The rows are grouped in 4 different ways at once. Each group adds its own fixed numbers to the row, and there is some noise. The rows also spread widely along 10 directions, which tell nothing about the answers.
Some rows, each with its group in each grouping after it:
+2.91 -0.73 -0.36 +0.26 +1.84 -1.05 -0.94 +0.23 -0.88 -2.13 -0.64 +0.46 -0.16 +1.98 +0.80 +0.31 +1.39 +0.37 -0.49 -1.62 -1.67 +0.15 +2.79 +0.27 +0.23 +0.47 -0.86 -2.04 +1.52 +1.83 -2.91 -> (1) lafim Rigel K
+0.70 -1.70 +0.48 -0.48 +0.33 -0.07 +1.23 -1.49 +1.51 -1.42 -0.02 +1.05 -0.32 +1.80 -0.18 +0.59 +0.33 +1.49 -0.25 -1.25 +0.42 +0.50 +1.19 +1.39 -0.13 +0.28 -1.85 +0.63 +1.15 +0.16 +0.08 -> (2) sof pali K
+0.90 -0.65 +0.35 +1.87 +0.03 -2.29 -2.11 -0.56 +0.69 +0.02 -0.03 +0.30 -0.10 +1.03 +1.56 -0.63 +0.57 -1.61 -1.28 -1.96 -0.93 -1.52 +0.22 -1.37 -0.62 +1.77 +1.57 +0.37 +1.40 +1.35 -1.94 -> (0) sof lafo S
-0.33 -1.50 +1.28 -0.60 -0.38 -0.73 +0.42 +0.75 +2.31 -0.73 +0.97 +0.32 -2.18 +1.35 +0.09 -0.22 -0.89 +1.25 -0.38 -1.60 +0.21 -0.02 +3.80 +0.84 -0.57 +1.53 +0.36 +2.04 -0.23 +0.29 +0.61 -> (2) Rozi sisop M
+0.73 +0.15 +0.07 +0.03 +1.31 +0.04 +0.40 +1.06 +1.35 +1.52 -0.29 -0.79 -1.54 +0.00 -1.92 -0.78 -0.36 +1.98 +0.50 -2.96 +1.24 -0.60 +2.01 +1.92 -2.13 -1.30 -0.75 -0.22 -1.78 +1.37 -0.77 -> (4) kiti Rigel M
+0.68 -1.14 -0.26 +0.82 +0.14 -0.31 +1.08 -0.92 -1.65 -0.17 +2.16 -0.84 +0.56 -0.15 -3.14 +0.42 +0.11 +1.52 -2.21 -0.58 -1.93 -2.80 -2.74 -0.12 +0.73 +1.00 -1.22 +2.37 +0.44 -0.16 -0.43 -> (3) Depuv kaza S
+0.11 -0.10 +1.32 -1.12 -0.24 +0.50 +0.40 +1.49 +3.56 +1.11 +0.30 +0.83 -2.44 -0.20 -1.66 -0.90 -0.62 +1.31 +0.05 -1.57 +2.95 +0.92 +2.52 +2.04 -1.74 -1.31 +0.27 +1.47 -0.62 +0.75 +2.35 -> (3) Rozi pali M
+0.22 +0.22 +0.43 +0.22 +0.17 +0.14 +0.11 -0.78 +2.76 -0.16 -0.74 +0.56 -1.26 +2.01 -1.27 -1.21 +0.81 -0.39 +1.77 -1.49 +0.59 -0.24 +0.70 +3.12 -2.38 +0.40 -1.64 +0.82 +0.21 -0.60 -0.39 -> (1) Depuv lafo M
-0.55 -2.29 +1.16 -0.23 -0.42 +0.19 +2.15 -0.40 +1.65 -1.02 +1.40 +0.52 -0.83 +0.03 -2.85 -0.12 -0.78 +0.97 -0.22 -0.38 -1.42 -0.30 -0.38 +0.21 -0.29 +1.68 -1.08 +1.82 +1.33 +0.14 +0.96 -> (0) lafim sisop S
+1.15 +0.26 +0.00 +0.63 +0.24 -0.39 -1.33 -0.92 +1.59 -0.67 -0.54 +1.59 +0.29 +0.38 -0.86 -1.17 +0.17 -1.43 +0.66 +0.64 -0.95 +0.66 -1.08 -0.51 -0.18 +0.06 -0.99 -0.25 +2.50 +1.41 -0.75 -> (4) kiti kaza S
-1.17 +0.26 -0.59 +1.23 +0.30 -0.81 -1.15 -0.94 +1.51 +2.14 -0.11 -1.48 +1.18 +1.34 +1.38 -1.20 -0.71 -0.40 -1.86 -0.33 +0.47 -0.19 -1.54 -1.93 -0.28 +0.68 +2.16 +1.62 -1.60 +0.05 -2.03 -> (4) Rozi Rigel S
-0.05 -1.46 +1.12 -0.51 +0.01 -1.20 -0.44 +0.93 +0.44 -0.66 -0.11 +1.06 -0.66 +1.85 -0.55 -1.19 +0.01 -0.22 -1.23 -0.38 -1.49 +0.30 +2.17 -0.72 -0.31 +0.11 +0.98 +0.25 +0.59 +1.68 -1.63 -> (3) kiti pali S
+1.71 +0.31 -0.92 -0.41 +1.37 +1.39 -0.28 +2.45 +1.75 +0.08 -1.16 -0.50 -1.11 +0.86 -1.04 -2.18 -0.71 -0.72 +1.70 +0.04 -2.22 +2.09 +1.75 -0.19 -0.38 +0.48 -0.92 -1.17 +0.39 +2.57 -0.19 -> (1) Depuv Rigel K
+0.09 -1.03 -0.35 -0.49 +0.74 -0.37 +0.62 -2.14 +1.61 -2.23 +0.29 +2.02 +0.17 +0.16 +2.70 +2.71 -0.94 +1.24 -0.43 +1.02 +2.41 +2.08 +0.21 -0.86 +1.91 +0.12 -0.67 +1.18 +2.34 +0.61 +0.76 -> (1) kiti kaza S
-0.16 +1.20 +0.06 +1.17 -0.59 -0.61 -1.40 -1.24 +1.37 +1.89 +0.47 -0.51 +0.60 +1.68 -1.10 -1.77 +1.46 -0.54 -2.41 -0.94 +1.19 -2.25 -2.01 +0.37 -1.30 +0.20 +1.15 +1.58 -1.33 -1.07 -2.24 -> (3) Rozi sisop S
-0.19 -0.83 +0.82 -1.06 -0.90 -0.31 -0.37 +1.76 +0.87 +0.38 +1.09 +0.39 -0.85 +0.70 -1.96 -1.72 -0.92 -0.52 -1.57 +0.66 -1.15 +0.48 +0.25 -0.83 +0.65 +0.37 +0.69 +1.65 +1.04 +0.40 +1.07 -> (2) Depuv Rigel M
+0.25 -1.23 +0.11 -0.84 +1.15 -0.31 +0.74 +0.36 +0.74 -0.29 -0.27 -0.09 -1.28 +0.99 +0.48 +0.97 -0.48 +2.49 +0.04 -2.11 +1.10 +0.94 +2.97 +0.73 -0.34 -0.67 -0.52 +0.20 -1.35 +1.26 +0.04 -> (4) Depuv sisop M
+0.50 -1.15 +0.32 +2.49 +0.70 -1.24 -0.46 -2.23 +0.35 +1.04 -0.23 -0.70 +0.98 +0.70 -2.20 -1.47 +0.32 +0.44 -0.10 -2.94 -2.98 -2.47 -2.07 +0.67 -2.12 +0.93 -0.94 -0.11 +0.24 +0.71 -3.22 -> (4) kiti Rigel S
+0.64 -0.21 -0.99 +0.20 +0.60 +0.27 +1.07 +0.99 +0.39 +1.42 +1.30 -1.98 -0.31 +0.00 -2.66 -0.84 -0.19 +0.97 -1.47 -1.12 -0.28 -1.29 +0.11 +0.29 -0.65 +0.92 +0.15 +1.20 -1.34 +0.86 -0.63 -> (3) lafim pali K
+1.01 -0.90 +0.61 -0.06 +0.91 -1.21 -0.21 +1.76 +0.47 -0.53 +0.44 +0.04 -2.30 +1.09 -0.36 +0.11 +0.25 +0.46 -0.34 -2.68 -0.04 -1.28 +4.38 +0.97 -0.84 +1.24 +0.88 +0.77 -0.22 +1.27 -1.09 -> (1) lafim Rigel S
+0.96 -0.41 -0.61 +0.81 +1.56 -1.03 -0.41 -0.38 +1.10 +0.10 -0.48 -0.46 -1.01 +0.32 +1.43 +0.84 -0.64 +1.60 +0.79 -2.95 +0.85 +0.32 +2.12 +0.91 -0.75 -0.08 -0.29 +0.11 -0.34 +1.79 -0.36 -> (4) Depuv kaza M
+0.65 -0.66 -0.05 +0.59 +0.40 -0.32 -0.26 -1.60 +2.11 -0.19 -0.74 +0.84 +0.33 +0.78 +0.37 -0.01 -0.22 -0.16 +0.13 -0.84 +0.67 +1.31 -0.96 -0.42 -0.32 -0.22 -0.83 +0.06 +1.82 +1.20 -0.21 -> (2) sof pali S
-0.01 -0.95 +0.67 -1.83 +1.39 +0.43 +0.46 +1.64 +0.46 -0.24 -1.18 +1.08 -0.87 +0.86 +0.76 +0.13 -0.63 +1.65 -0.94 -0.32 +1.81 +2.97 +2.71 -1.12 +0.38 -2.52 +0.53 -1.31 -0.62 +2.46 -0.75 -> (1) kiti Rigel S
+0.95 +0.47 -1.82 -0.21 +1.16 +1.37 +0.30 -0.03 +2.64 +0.54 -0.41 -0.47 -0.57 +0.17 -0.04 -0.62 -0.75 +0.29 +1.22 -0.22 +0.86 +1.89 +0.23 +0.13 +0.04 +0.17 -1.40 +0.46 +0.13 +1.77 +0.84 -> (2) Depuv pali K
+0.51 +0.38 +0.04 +0.98 +0.71 +0.41 +0.56 -2.97 +1.78 +0.40 -0.60 +0.43 +1.01 +1.14 -1.67 +0.15 +1.47 +0.61 -0.23 -1.32 +2.45 -0.29 -2.86 +1.77 -1.63 -1.18 -1.74 -0.15 +0.38 -0.55 -1.67 -> (3) lafim lafo S
+0.21 -0.50 +2.63 -0.22 -1.47 -0.72 -1.64 +1.15 +1.73 +0.69 +0.05 +1.50 -0.85 +2.09 -3.44 -3.91 +0.94 -1.51 -1.08 -0.93 -1.96 -0.73 +0.66 +1.25 -2.25 -0.37 +0.31 +0.19 +1.07 -0.38 -0.98 -> (2) Rozi Rigel M
+0.64 +1.80 -1.76 -0.98 +0.56 -0.70 -1.20 -0.06 +0.06 -0.04 +0.21 +0.29 +0.32 +2.47 +1.70 +0.43 +1.45 -0.31 -1.99 +0.79 +2.55 -0.20 -0.10 -0.05 +1.07 -0.80 +0.07 +1.34 -0.62 -0.30 -1.61 -> (0) Depuv pali M
-0.17 -0.40 -0.05 +1.51 +0.10 -1.54 -0.91 +0.36 +2.98 +1.23 +0.76 -0.77 -1.92 -0.16 +0.84 -0.67 -0.98 -0.88 +0.13 -2.51 +0.79 -1.27 +2.23 -0.12 -1.35 +3.10 +2.63 +2.16 -0.25 +0.97 -0.09 -> (1) lafim sisop S
+0.09 -2.08 +3.09 -0.33 -0.69 -1.57 -1.32 -1.79 +2.20 -1.57 -1.19 +4.37 -1.31 +1.97 +0.37 -0.20 +1.54 -0.33 +0.51 -2.51 +0.55 +1.06 +2.49 +2.14 -1.85 -0.79 -0.06 -0.11 +2.48 +0.43 -0.16 -> (1) Depuv pali S
+3.61 -0.17 -0.35 +2.29 -0.05 -2.25 -2.90 +0.88 -0.20 -1.34 +1.71 +0.37 -1.07 -1.18 -1.27 -0.48 -0.03 -1.78 +0.07 -1.02 -4.52 -2.35 +0.48 -0.91 +0.90 +3.09 -0.29 +1.18 +4.11 +2.16 +0.54 -> (4) Depuv kaza M
-0.52 -1.49 +0.52 -1.20 +0.40 -0.32 +0.99 +0.05 +2.03 -1.73 +0.01 +1.52 -1.20 +1.19 +1.11 +0.66 -1.36 +0.69 +0.75 +0.60 +0.55 +1.77 +2.95 -0.32 +0.62 +0.68 -0.31 +1.32 +1.05 +1.14 +0.76 -> (4) kiti kaza S
+0.89 -0.89 +0.99 +0.92 +0.25 -1.04 -0.78 -1.36 +0.13 +0.54 -0.04 -0.02 +0.81 +1.46 -1.72 -1.03 +1.21 +1.10 -1.93 -2.18 -0.85 -1.03 -1.33 +0.94 -1.55 -1.11 -0.60 -0.32 +0.01 +0.44 -2.37 -> (3) Rozi pali M
+1.28 -2.15 -1.57 +0.71 +0.98 +0.12 +1.17 -2.45 +0.32 -2.67 +1.50 -0.52 +1.04 +0.20 +1.12 +2.28 -1.43 +2.12 -1.06 +0.68 -2.24 +0.94 -0.89 -1.79 +2.74 +2.40 -2.34 +1.61 +2.45 +1.12 +0.07 -> (2) Rozi pali K

New rows. What belongs after each?
+0.50 +1.56 -1.26 -0.36 +0.81 +0.80 +0.48 -0.84 +0.97 +1.01 -0.47 -0.45 +0.88 +1.27 -1.77 -0.51 +1.15 +0.21 -0.79 +0.37 +2.42 +0.38 -2.60 +1.30 -1.04 -1.62 -1.44 +0.02 -0.54 -0.47 -1.48 -> (1) lafim pali M
+0.16 -0.36 -0.64 +0.15 +0.00 +0.56 +0.59 -1.29 +1.92 +0.01 +0.54 +0.24 +0.21 +0.63 -0.71 -0.63 -0.15 +0.00 +0.12 +0.08 -0.38 -0.01 -1.49 +0.78 -0.19 +1.05 -1.49 +1.47 +0.95 -0.25 +0.51 -> (0) Depuv kaza K
+2.48 +0.88 -0.18 +0.97 +0.79 -0.63 -1.81 +0.99 +0.26 +0.22 +0.41 +0.32 -0.99 +0.19 -0.62 -0.84 +1.08 -0.38 -1.09 -1.52 -0.55 -1.48 +0.72 -0.31 -0.17 +0.00 -0.12 -0.01 +0.74 +1.63 -1.44 -> (0) Rozi Rigel S
+0.02 +0.24 -1.66 -0.71 +1.27 +0.51 -0.01 +0.01 +1.55 +0.48 -0.52 -0.99 +0.36 +1.80 +2.19 -0.03 -0.61 +0.69 -0.90 +0.71 +1.32 +2.02 +1.28 -1.39 +0.83 +0.02 +0.42 +0.71 -1.77 +1.23 -1.06 -> (4) Rozi pali K
+3.96 +0.00 -0.70 +2.13 +1.43 -1.55 -2.21 -1.04 -0.52 -1.27 +0.47 +1.26 -0.55 -1.15 +0.89 +1.64 +0.95 +0.41 -0.40 -2.73 -0.86 -1.21 -0.10 -0.58 +0.94 +0.45 -1.25 -0.51 +3.36 +2.65 -0.70 -> (0) Depuv Rigel S
+0.06 -0.79 +1.41 -1.33 -0.55 -1.50 -1.16 +0.28 +0.67 -1.50 -0.14 +2.21 +0.20 +2.79 +0.17 -0.70 +1.26 -1.42 -1.79 +0.97 +0.17 +1.26 +1.15 -0.09 +0.04 -0.33 +0.73 +0.13 +1.94 -0.08 -1.18 -> (1) lafim pali M
+0.74 -1.14 -0.15 -0.33 +1.06 -0.31 +0.08 -1.26 +1.01 -1.39 -0.44 +1.66 +0.34 +0.07 +1.58 +1.45 -0.54 +1.08 -0.46 +0.24 +1.20 +2.56 +0.06 -1.37 +1.00 -0.82 -0.60 -0.26 +1.78 +2.09 -0.38 -> (1) kiti pali S
+1.33 +0.23 -0.19 +1.02 +0.10 -1.19 -0.90 +0.20 +0.25 +0.11 +1.18 +0.24 -0.42 +0.41 -1.28 -0.43 +0.82 -0.77 -1.47 -0.92 -0.51 -2.05 -0.44 -0.07 +0.03 +1.20 +0.34 +1.07 +1.24 +0.42 -1.20 -> (0) lafim Rigel S
+0.99 -1.47 +0.86 -0.49 +0.80 +0.56 +0.84 +0.46 +1.13 +0.51 -0.66 +0.29 -0.33 +0.03 -1.58 -0.60 -0.13 +1.84 -0.68 -1.74 +0.45 +1.45 +0.76 +0.33 -1.04 -1.58 -0.70 -1.12 -0.14 +1.98 +0.35 -> (3) sof pali K
-1.54 -0.69 -0.27 -1.28 +0.71 -0.38 +0.11 +0.95 +0.16 +1.13 -0.63 -0.32 -0.05 +2.42 +1.44 -0.68 -0.15 +0.37 -1.81 -0.42 +1.21 +0.88 +1.33 -1.33 -0.07 -0.79 +1.81 +0.75 -2.49 +1.19 -1.85 -> (0) Depuv pali S
-1.25 -1.89 +0.16 -0.10 +1.24 -0.12 +1.11 -1.39 +0.68 +0.14 -0.99 -0.31 +0.49 +1.35 +0.90 +0.41 -0.87 +1.96 -0.21 -1.56 +0.37 +1.42 +0.17 -0.44 -0.59 -0.82 -0.16 +0.26 -1.32 +1.05 -1.17 -> (4) Depuv kaza S
+0.11 -1.03 -0.68 +1.09 +1.66 -0.54 -1.13 -2.07 +1.54 +0.95 -2.44 -0.28 +1.50 +1.79 +2.76 -0.93 +0.16 +0.09 +0.36 -2.14 -0.32 +2.71 -0.38 -0.73 -1.51 -0.73 +0.42 -2.16 -0.36 +2.29 -3.00 -> (1) Depuv pali K
-0.38 -0.45 +0.11 +1.68 +0.99 -1.75 -1.06 -1.34 +1.19 +2.01 -0.76 -1.01 +0.46 +0.92 +0.47 -1.35 -0.26 +0.46 -0.26 -3.05 +0.01 -0.72 -0.18 +0.52 -2.63 -0.25 +1.02 -0.35 -1.18 +1.17 -2.82 -> (4) kiti kaza M
+1.37 -2.58 +2.08 -0.40 +0.23 -1.93 -0.69 +1.25 +0.41 -0.99 +0.72 +1.80 -2.45 -0.58 +0.88 +0.89 -0.32 +2.38 -1.63 -3.43 +0.20 +0.10 +5.94 -0.07 -0.16 +0.30 +1.72 -0.41 +0.70 +2.86 +0.32 -> (3) kiti sisop K
+1.60 +0.35 -0.20 +1.97 +0.20 +0.29 -0.86 -1.15 +3.04 +0.78 +0.70 +0.00 -0.87 -1.19 -1.61 -0.71 -0.71 -0.05 +0.80 -1.75 -0.11 -0.72 -1.37 +0.38 -0.81 +1.17 -1.15 +1.43 +1.92 +1.05 +0.83 -> (2) Rozi Rigel S
+0.00 -2.20 +0.58 -0.39 +0.68 -0.55 +0.26 +3.35 +0.21 +0.62 +1.03 -1.72 -1.82 -0.56 -0.43 -0.61 -2.69 +1.80 -1.46 -1.53 -2.03 +0.65 +3.66 -2.23 +0.41 +0.93 +1.92 +1.01 -1.26 +2.74 +0.73 -> (4) Rozi Rigel M
-1.22 -1.37 -0.11 -0.12 -0.60 -1.62 -0.42 -1.04 +0.26 +0.87 +1.57 -0.19 +0.32 +1.60 +1.20 +0.21 -0.03 +0.61 -3.30 -0.97 +0.77 -1.19 +0.79 -0.72 +0.66 +1.48 +1.97 +3.00 -0.79 -0.57 -0.78 -> (2) Depuv pali K
-1.36 -1.23 +0.70 +0.27 +0.03 +0.06 +0.91 +0.13 +1.01 +1.75 +0.78 -1.16 -0.48 +0.25 -1.70 -1.05 -0.69 +1.32 -1.59 -1.70 +0.18 -1.10 -0.30 -0.05 -1.35 +0.58 +1.08 +2.19 -2.01 +0.27 -0.66 -> (1) Rozi pali S
+1.48 +1.14 -0.76 +0.97 +1.74 +0.10 -0.52 -0.87 +1.94 +1.60 -1.06 -0.09 -0.57 +0.10 -0.35 -0.04 +0.66 +1.06 +0.46 -3.14 +3.52 +0.28 +0.21 +1.42 -1.76 -1.81 -0.59 -1.12 -0.41 +1.46 -1.29 -> (2) lafim Rigel S
+0.17 -0.57 -0.10 -0.25 +0.31 +1.38 +1.88 +0.73 +1.77 -0.43 +0.82 -1.18 -1.06 +0.62 -3.36 -0.93 -1.05 +1.22 +0.59 -0.10 -1.34 -0.31 +0.04 +1.04 -0.66 +1.16 -2.55 +1.56 -0.09 +0.04 +0.41 -> (2) Rozi lafo M
+0.16 -0.01 -0.49 -1.59 +0.72 +0.00 +1.37 +2.24 +1.25 -1.16 +0.74 -0.65 -2.06 +2.55 -1.07 -0.36 +0.09 +0.19 +0.30 +0.20 +0.32 -0.29 +3.71 +1.62 -0.24 +1.31 -0.63 +1.76 -0.73 -0.04 -0.44 -> (1) lafim pali M
+1.59 +0.91 -0.47 +0.71 +0.19 +0.31 -0.36 -0.59 -0.07 +0.44 +0.16 -0.46 +1.74 +0.75 -4.17 -2.13 +1.19 -1.16 -1.29 +1.14 -1.59 -0.57 -4.94 +0.19 -0.76 -0.99 -1.74 -0.85 +1.80 -0.01 -1.78 -> (3) lafim kaza M
-0.30 +0.77 +0.23 +0.80 -0.74 -0.74 -2.30 -2.80 +3.41 +0.88 -1.81 +1.81 +1.79 +2.37 +0.79 -2.75 +1.21 -2.97 +0.18 +1.04 +0.42 +1.66 -2.30 -0.15 -1.53 -0.30 +0.25 -0.74 +1.56 -0.15 -2.18 -> (4) kiti lafo K
+2.08 +0.49 -0.40 -0.85 +0.43 -0.28 -0.64 +0.89 +0.09 -1.31 +0.48 +1.25 -0.73 +1.16 -0.89 -0.41 +0.99 -0.34 -0.43 +0.64 -0.42 -0.61 +2.03 +0.48 +0.67 +0.17 -1.22 +0.13 +1.26 +0.97 -0.72 -> (4) kiti kaza K
+0.42 -0.10 +1.19 -0.17 -0.62 +0.12 -0.64 -0.78 +2.50 -1.26 -0.47 +2.15 -0.17 +2.74 -1.53 -2.25 +1.15 -1.75 +0.40 +0.93 -1.69 +0.25 -0.66 +0.95 -0.81 +0.53 -1.57 +0.47 +2.12 -0.56 -0.99 -> (0) Rozi Rigel S
+1.73 -0.89 -0.27 +0.10 +0.52 -0.84 -0.94 +1.53 +1.27 -0.60 +0.60 +0.42 -0.89 -0.33 +0.73 -0.39 -0.72 -0.70 -0.79 -0.42 -1.14 +1.15 +2.11 -1.64 +0.85 +1.53 +0.95 -0.10 +2.14 +2.43 +0.39 -> (0) lafim Rigel K
+2.72 -0.32 -0.21 +1.15 +1.30 -1.76 -0.81 -0.19 +0.14 -1.18 +0.62 +0.31 -1.51 -0.40 -0.16 +1.51 +0.56 +1.18 +0.07 -3.25 +0.47 -1.43 +2.68 +1.48 -0.62 +0.43 -0.83 +0.05 +1.58 +1.67 -0.38 -> (4) lafim kaza M
+0.93 -1.21 -0.33 -0.13 +0.39 +0.54 +1.78 -0.59 +0.66 -1.01 +1.28 -0.42 +0.09 +0.84 -2.93 -0.27 -0.15 +1.07 -0.48 -0.17 -1.90 -0.36 -0.43 +0.96 +0.32 +1.42 -2.32 +0.99 +1.38 -0.22 -0.19 -> (2) lafim Rigel K
+0.83 +1.66 -2.14 +1.07 +1.00 -0.35 -1.50 +0.11 +1.14 +2.08 -0.43 -1.54 +1.08 +0.01 -0.57 -1.87 -0.46 -1.19 -0.47 +0.47 -0.37 +0.26 -2.62 -1.58 -0.45 -0.25 +0.18 -0.20 -0.25 +1.89 -1.88 -> (4) kiti pali M
+2.09 +1.06 -1.12 +0.08 +0.73 -1.74 -1.90 +0.79 -1.29 -0.24 +1.00 +0.02 -0.18 -0.01 +1.01 +1.22 +0.65 +0.80 -2.74 -0.35 +1.20 -1.03 +1.02 -1.66 +1.70 -0.42 +0.74 +0.31 +0.22 +1.51 -1.41 -> (4) kiti sisop M
-0.11 -0.05 -0.01 -0.70 +0.48 +0.58 +0.12 -1.52 +2.06 +1.26 -1.10 +1.16 +0.84 +0.78 -0.34 -0.94 +0.24 +0.78 -0.66 -0.40 +2.46 +2.30 -0.98 +0.34 -1.04 -2.43 -0.77 -1.05 -0.11 +1.12 -0.95 -> (2) kiti pali K
-0.70 -1.04 +0.34 +0.73 +0.87 +0.38 +1.04 -0.46 +1.86 +1.03 -0.44 -1.11 -0.37 +1.39 -1.18 -1.54 -0.44 +1.17 +0.22 -2.17 -0.93 -0.57 +0.06 +0.89 -2.01 +0.56 -0.67 +0.71 -1.47 +0.45 -1.75 -> (0) Rozi Rigel S
-1.36 -0.10 +0.31 -0.02 +0.02 -0.34 -0.86 -1.48 +2.22 +1.84 -1.73 +0.40 +1.26 +2.30 +0.66 -1.84 +0.30 -0.76 -0.59 -0.35 +1.09 +2.01 -1.97 +0.08 -1.84 -1.46 +0.84 -0.15 -0.60 -0.01 -1.80 -> (1) Depuv pali M
+0.63 +0.03 -0.37 -0.28 +1.26 -0.38 -0.30 +1.34 +0.64 +0.89 +0.07 -0.58 -1.69 +0.82 +0.80 +0.17 -0.13 +1.52 -1.00 -2.34 +1.98 -0.30 +3.40 -0.27 -0.19 -0.30 +1.01 +0.70 -1.91 +1.99 -1.12 -> (2) Rozi pali S
+0.95 +0.52 -0.49 +1.18 +1.00 -0.21 -0.91 -1.09 +1.45 +0.80 -0.49 -0.57 +0.33 +1.04 +0.35 -0.58 +0.41 +0.49 -0.86 -1.22 +0.72 -0.04 -0.82 -0.35 -0.45 -0.25 +0.07 +0.09 -0.27 +0.83 -1.87 -> (3) Rozi Rigel S
+1.50 -0.93 +1.01 -0.11 +0.34 -0.84 -0.27 +0.62 +0.86 -0.07 +0.25 +0.92 -1.34 +0.58 -1.48 -0.43 +1.13 +0.78 -0.96 -2.63 +0.77 -0.65 +3.09 +1.72 -1.42 -0.22 +0.20 -0.18 +0.29 +1.33 -0.53 -> (3) lafim pali K
-0.48 -0.64 +0.73 +1.32 -0.13 -0.55 -0.52 -2.63 +4.28 +0.24 -1.12 +1.81 +0.19 +1.45 +0.01 -1.95 -0.18 -1.51 +1.74 -0.83 -0.66 +1.05 -1.52 +1.13 -2.18 +0.72 -0.88 +0.19 +2.26 +0.29 -0.89 -> (0) kiti Rigel S
+0.60 +0.48 -1.15 +0.18 +1.55 +0.14 -0.53 +1.53 +2.19 +0.84 -1.14 -0.68 -1.79 +1.07 +0.38 -1.14 -0.59 -0.38 +1.96 -1.58 -0.11 +0.80 +2.86 +0.15 -1.02 +0.61 +0.08 +0.40 -1.22 +2.56 -0.44 -> (4) Depuv pali S
+0.62 -0.16 -1.06 +1.37 +1.30 -1.27 -1.67 -2.06 +1.98 +0.17 -1.30 -0.10 +0.66 +1.58 +3.58 +0.29 -0.52 -0.03 +0.16 -1.62 +0.67 +2.10 -0.01 -0.68 +0.01 -0.06 +0.31 -0.54 +1.00 +1.53 -1.61 -> (2) Depuv Rigel M
-0.79 +1.18 -0.24 -0.05 -0.88 +0.15 -0.30 -0.84 +2.86 +1.40 +0.41 +0.44 +0.52 +1.49 -2.11 -1.91 +0.38 -1.97 -0.89 +1.20 +1.59 -0.15 -2.63 +0.36 -0.66 +0.39 +0.14 +1.93 +0.77 -1.46 -0.34 -> (2) lafim Rigel S
+0.46 -0.32 -2.65 +2.23 +1.96 -0.56 +0.27 -2.02 +3.30 -0.31 -0.47 -2.25 +0.40 +0.49 +2.82 +0.83 -2.22 -0.17 +2.17 -0.78 -0.44 +1.75 -0.27 -0.97 -0.11 +2.84 -0.60 +0.80 +0.90 +1.70 -0.74 -> (4) lafim lafo M
+0.61 -0.73 -0.16 +1.14 +0.51 -1.24 -1.41 -0.55 +1.20 +0.40 +0.16 -0.43 +0.15 +0.03 +1.55 -0.07 -0.66 +0.31 -1.23 -1.29 -0.19 +0.69 +0.01 -1.41 -0.16 +0.63 +1.06 +0.54 +0.82 +1.70 -0.69 -> (1) Rozi pali M
+0.98 -0.82 +1.10 +0.93 +0.37 -1.03 -0.66 -1.06 -0.22 -0.09 -0.11 +0.75 -0.62 +1.38 -1.75 -0.51 +1.59 +0.65 -0.59 -3.39 -0.58 -2.09 +0.45 +1.51 -1.64 -0.10 -1.01 -0.04 +0.20 +0.59 -2.13 -> (2) Depuv lafo S
+2.89 +0.39 -0.96 +1.33 +0.67 -0.65 -0.82 +0.45 +2.94 -1.04 +0.51 -0.01 -2.27 -0.25 +0.72 +0.39 -0.07 -0.39 +1.35 -1.76 +0.30 -0.75 +2.96 +0.96 -0.07 +2.55 -0.57 +1.04 +1.99 +1.68 +1.38 -> (3) sof lafo K
